There are 5 ways to turn a row about zero (a turn may also mirror it). The second row of each pair is the first, turned, with some noise. The first 35 pairs use one turn. New pairs use 2 turns, one after the other, and a turn may come again.
Known pairs, each followed by its turns in order:
[ -9.6  30.6   6.9   7.8  22.7 -42.8]
[-35.1  -7.5 -18.2 -11.2  28.3 -11.5] -> T

[-41.1  27.4  -2.3  -2.8  -8.4  -6.2]
[ -8.9 -10.9 -14.7  16.9  35.9  18.6] -> W

[  1.3 -14.4   0.4 -28.5  40.0 -13.8]
[  3.1  17.5 -41.7   4.5   8.3   5.5] -> T

[ 41.2  34.4 -29.5  35.9 -16.4 -44.5]
[-21.0 -34.8   2.1  17.1 -46.1  51.4] -> N

[-24.0 -42.4   8.9 -35.0   9.9  10.6]
[-48.3 -12.8  -8.9  38.2 -23.6   7.2] -> U

[11.6 37.2 10.0  3.0 16.6 43.7]
[ 14.9   9.3   8.8 -43.4  33.7   3.3] -> W

[ -9.9  26.7   8.4   6.5 -22.2  35.2]
[-36.9   1.1  11.8 -28.5  10.6  -4.2] -> N

[-47.2 -44.5  22.8 -11.2  28.1  16.1]
[ 43.1  29.4 -26.7 -18.9  33.4 -32.4] -> N

[-36.6  20.5 -43.6  39.8  -0.6   1.0]
[-13.4  -9.9 -22.8 -38.0  16.2  49.2] -> N

[-41.4 -24.3  21.3  43.7  28.1  17.3]
[ 32.8 -48.8  46.9  21.1  -5.3 -22.2] -> G

[ 45.6 -29.0 -37.4  -6.3 -37.8  19.8]
[ 54.3  22.4  37.1  26.2 -12.9 -23.5] -> T

[ 39.9 -40.1 -43.0  26.4  21.8  33.0]
[-65.3   6.6  49.9   5.8  18.4 -18.6] -> G

[24.9 -2.1 12.9 40.7 46.1 17.4]
[ 35.1 -45.9  32.2  -8.0 -18.2   4.5] -> U

[ 14.9  18.4 -21.7  -4.3  41.2 -34.4]
[16.5 45.5 27.3  3.9 10.8 27.1] -> G

[-24.5  17.6  -4.9  29.9 -30.2 -16.9]
[ 11.7 -31.5 -21.6  23.7  21.7  22.3] -> G

[ 16.9  44.0  45.3  -8.9  -1.1 -25.7]
[-11.6   6.4  36.9 -19.7  49.2   8.7] -> U

[-11.2 -42.9 -29.1  30.8  -9.1  34.4]
[-44.6 -41.2   6.9 -19.8 -24.1  -7.1] -> W

[  2.9 -24.6 -25.8 -25.3  17.7 -21.6]
[-14.5  -6.5  -9.9  25.3  -2.2 -38.2] -> U

[ 6.2 -9.2 25.3 35.5 11.1 27.6]
[ 24.8 -24.8  16.1  -8.2 -17.6  33.7] -> U

[ 29.2  -5.6  18.1 -18.4 -42.9   4.7]
[-16.2  56.4  11.9  -3.3 -12.9 -10.6] -> W

[ 23.6  46.8  -0.2 -44.5  -4.6  47.3]
[-45.3 -26.3  46.8   8.6  32.1 -31.4] -> N

[ 12.0 -11.0  25.5   2.4   0.9 -45.7]
[ 2.3 -8.8  8.1 33.9 44.3  3.3] -> U

[-20.2   2.5  45.0 -11.0  19.8  36.7]
[  3.5 -24.6 -31.3 -31.6 -30.6  36.2] -> T

[-14.2  22.7  37.3  -2.0 -13.8  43.8]
[-34.2  15.5  11.9 -36.1   6.5 -34.6] -> N

[  4.5 -41.2 -29.6  11.8 -40.9  36.5]
[-64.2 -39.9  -5.4  -1.2  10.9  -9.8] -> G

[ 26.5  15.4  10.1 -21.8 -19.9 -41.9]
[ 24.1 -20.3   5.1  -5.1  51.2 -14.3] -> T

[-20.1  18.3 -47.3 -22.2   0.8 -43.5]
[-11.9  18.1 -40.3  -4.4  24.8 -51.5] -> U

[ 31.4  34.5  24.2  26.2 -30.9  24.6]
[ 15.3 -21.0  28.9 -53.9 -14.2 -17.2] -> T

[ 47.7 -10.8  16.2 -25.9  -0.6  -7.3]
[-26.2  36.4 -22.1   3.4 -27.1 -20.6] -> G

[ 37.0  15.4  17.0 -35.0  32.0 -42.4]
[ 56.7  36.1   5.8  29.7 -11.0  -6.2] -> W

[44.7 44.6 30.9 18.9  6.8 13.0]
[ 33.0  43.2  -5.9 -49.2   7.0  16.2] -> W

[  7.0 -17.4 -17.7   7.5  29.5 -32.1]
[ -3.3  17.4  35.9  17.2 -15.9  27.6] -> G

[ -6.9  33.2 -38.3  16.4 -19.6  19.9]
[-32.9  -9.2   8.3 -20.2  17.2  36.2] -> N

[-10.3  24.4  10.0 -35.7  29.9 -28.0]
[38.1  3.7  3.4 31.1 25.0  2.5] -> W

[ 17.8 -27.8  41.7  45.2  13.0 -27.3]
[-15.1  41.1  12.0 -46.0  27.2  20.8] -> T

New pairs. What belongs after each?
[ 39.3   0.2  21.0 -36.8  -2.1 -29.9]
[ 17.2  34.7 -18.8 -22.2   6.6  36.4] -> W W

[-25.8  34.3 -38.1 -20.6  13.3  26.6]
[ 23.2 -32.5  13.1   8.4   8.1 -51.5] -> N W

[-39.3 -34.9  25.8  28.6 -42.4 -41.1]
[ 25.1  14.3 -76.9 -14.6  -9.9 -22.4] -> W U

[-19.1   2.3  17.8  45.7  44.7   3.5]
[-47.7  -6.0  18.0  -7.7 -43.9 -16.6] -> U G

[-21.9   3.0  39.8 -39.3  21.5 -41.1]
[ 0.2 34.0 17.6 53.0 37.3 14.4] -> W G

[-43.1 -46.9 -35.8  28.0   9.9  10.0]
[-67.8 -25.4   1.2  16.4  17.2  34.9] -> U G

[-36.3  19.2 -46.6 -40.2 -34.6  32.5]
[-23.6  50.5 -49.9 -47.4  13.8 -24.4] -> U U

[ 12.3  15.7 -39.7 -43.3 -33.0 -25.0]
[-46.7 -35.2 -22.5  -1.5  33.2 -38.0] -> U T

[-44.9   2.1 -17.2   1.6  -4.0 -42.8]
[ 14.7   6.5 -22.8   5.8 -39.8 -35.5] -> N U

[ 46.2  44.6 -39.6  25.2 -36.6  43.4]
[-67.2  16.5 -65.3  28.7 -15.3 -17.8] -> G T

[  1.8  23.8  10.9   5.0 -20.8 -23.2]
[ -2.4   2.6 -34.9  -6.7  -9.1 -17.6] -> U T

[ 43.3 -16.6  19.7  -1.8  33.9  32.1]
[-23.0  35.4 -37.5 -18.6  20.4  20.8] -> T G

[ 47.7  37.7  -1.1 -17.7 -47.8 -10.9]
[ 25.6  46.7 -30.3 -17.4  49.4   7.9] -> T T

[ 13.2 -38.2 -41.4 -45.9  -7.6 -40.8]
[  7.9 -31.9 -43.8 -24.8 -43.5  42.3] -> U N

[14.9  7.7 24.3 34.5 -9.5 -2.5]
[ 14.9 -36.2  22.5   5.3   9.7   6.2] -> N T

[-38.6  22.5 -41.9  -2.1 -27.9  15.0]
[-18.0 -36.7 -16.3  -3.5 -47.1  23.2] -> W U

[-26.3   9.2   8.5 -15.9  37.4  -6.7]
[ 14.6  39.4  13.9 -10.8  -4.0 -12.5] -> G W

[ 41.9 -15.0  -8.8  13.0 -20.7  34.8]
[ 21.1 -18.2 -56.9 -18.6  12.7  17.8] -> G N

[ 20.1 -16.7  -6.5  -2.9 -32.2  -4.8]
[ 9.2  4.0 -5.8 20.1 30.9 -6.7] -> U G

[-22.5  19.6  21.1  25.3 -41.3 -38.7]
[ 36.7 -36.0  41.2 -24.5  10.1   0.6] -> U W

[  4.5  23.0  19.6   7.9  17.0 -30.1]
[-15.1 -29.8  24.7  14.3  -3.9 -17.1] -> U U

[ 22.7 -26.1  40.2  35.9   6.1  -3.7]
[ 23.3  36.3  15.5 -39.6 -26.6  15.4] -> U T

[ -0.4 -45.0  14.7 -25.7  29.0 -29.6]
[ 19.1  -9.6   4.2 -47.0 -37.2 -29.0] -> T U

[-25.1 -47.4  30.0  26.0  22.2 -32.1]
[ 27.2  -3.8  17.4   8.8  11.2 -64.9] -> N T

[ 39.0  13.7  40.8 -19.0 -41.8 -17.3]
[-41.8 -20.8  53.6   7.8  26.5  16.4] -> N T

[33.3 46.4 31.0 38.9  8.2 -0.2]
[ 17.5  14.2  14.4  63.9  16.9 -27.3] -> T W

[ 22.8  -9.3 -24.3   7.7   5.6  25.0]
[  0.2  16.3 -37.5  23.6   4.2  13.4] -> T G

[-46.2  35.7  34.1   1.6  22.5   5.5]
[ -8.3  43.7 -45.1  19.2  -5.7 -31.2] -> W T

[21.7 16.4 21.5 32.7 46.9  4.2]
[ 53.8   1.9 -13.2  20.8  17.5 -27.1] -> W T

[ -5.5   1.6 -41.0 -25.3  27.3 -36.4]
[-16.8  14.4 -21.2 -46.6 -36.8 -12.5] -> W W

[ 23.9 -32.2  -0.8  27.1 -10.9  14.5]
[ 11.0  11.6 -38.0 -16.9 -10.9  12.4] -> G N

[-8.0  7.6 36.1 16.1 -0.5  4.9]
[ 22.9 -17.4 -14.2  16.5 -14.4  18.0] -> T T

[ -9.6 -41.2  17.1  39.7 -39.7   3.4]
[ -3.6  39.6 -13.3 -61.8   1.9  -8.2] -> N U

[-13.1 -38.0  -1.7 -39.0 -30.2   7.3]
[ 28.1 -31.8  -8.4 -43.6  18.3 -23.9] -> N U

[ 31.4   8.9  21.0  31.8  -9.7 -42.1]
[ -2.4 -16.0 -18.5 -34.1 -10.7  44.1] -> G W

[-34.5 -40.4  -4.4 -12.2 -36.1   3.3]
[ 28.9 -51.6  16.4  14.2  -0.7  31.8] -> W G

[ -3.6  32.2  37.3  44.6 -16.5  16.6]
[-49.5  41.3 -20.9   5.0  14.4   6.6] -> N U

[ -3.0 -32.6 -12.8 -26.7 -47.7 -25.3]
[  5.2  11.6  23.9  30.4  14.2 -55.6] -> T G

[ 27.7  -4.2 -26.7 -46.3  15.7 -20.6]
[  0.9 -56.9  -9.9   2.5 -23.6  -2.9] -> G T

[-10.6 -11.6 -33.7 -28.1 -46.8 -25.8]
[-46.4 -12.7  33.6 -19.6 -28.0  22.5] -> W T

[ 16.5 -32.6 -38.8 -21.5  -7.3 -38.6]
[ -5.4 -39.9 -32.8  42.4   2.3 -21.1] -> W G

[-45.3  25.8   9.4 -26.2 -36.6 -35.2]
[  8.1 -53.0 -14.1 -40.5   9.6  30.1] -> W W

[ 13.2  -3.1  46.5  18.8 -30.3  29.3]
[-26.7  28.6 -19.3 -28.9  45.1  11.0] -> N U

[ 47.1  12.7  40.3  44.8 -16.9  11.0]
[-24.9  52.1 -12.8  -3.6  34.6  48.2] -> N U

[ 22.4  12.8 -26.3  25.1  -6.7 -39.0]
[ 44.3  21.6  13.0  16.1 -18.0  20.9] -> T G

[-12.5  -6.1  45.9  44.9  14.4  41.9]
[ 24.7 -20.0   4.9  56.8  47.6 -14.8] -> G U

[-42.5  -1.5  43.3 -15.0 -26.9 -24.5]
[ 16.9  13.9 -48.3  -5.1  18.2 -52.1] -> N U

[ 36.5 -46.6  10.6 -29.7 -16.0  45.7]
[ 21.5 -33.7 -20.0 -15.8 -21.1  68.5] -> G G

[ -1.2 -24.4 -14.8 -36.1 -14.8  36.1]
[ 13.3  19.6  46.6 -19.8  -5.8 -22.9] -> T T

[-13.0  13.6 -42.6 -25.9  38.3  39.5]
[ 24.6 -25.4 -62.0  -7.5  13.0  27.4] -> G T

[ 43.9  45.7 -21.0   7.7  22.0  20.9]
[-14.2 -17.1  -5.9  46.1 -27.4 -43.6] -> U N

[-41.3  -9.3 -11.0 -29.3   6.5  15.2]
[  1.6  18.7   7.1  29.1  22.2 -33.8] -> G N

[ 20.3 -40.3 -43.4  43.1 -43.2  44.5]
[-73.3  19.2 -44.7  11.0  -2.8  44.1] -> W U

[ 41.4  35.7 -18.1 -38.6 -18.2  14.2]
[ 24.2   5.8  -1.3  47.5 -39.3  22.1] -> T N

[ 28.2 -21.7   1.9 -24.2  28.7 -17.9]
[ -6.9  24.5   3.0 -31.5  28.8  23.7] -> G U

[ 45.5  47.3 -35.6 -18.0  -6.4 -40.8]
[-23.1 -45.1  33.8 -50.7  34.8   4.0] -> G N

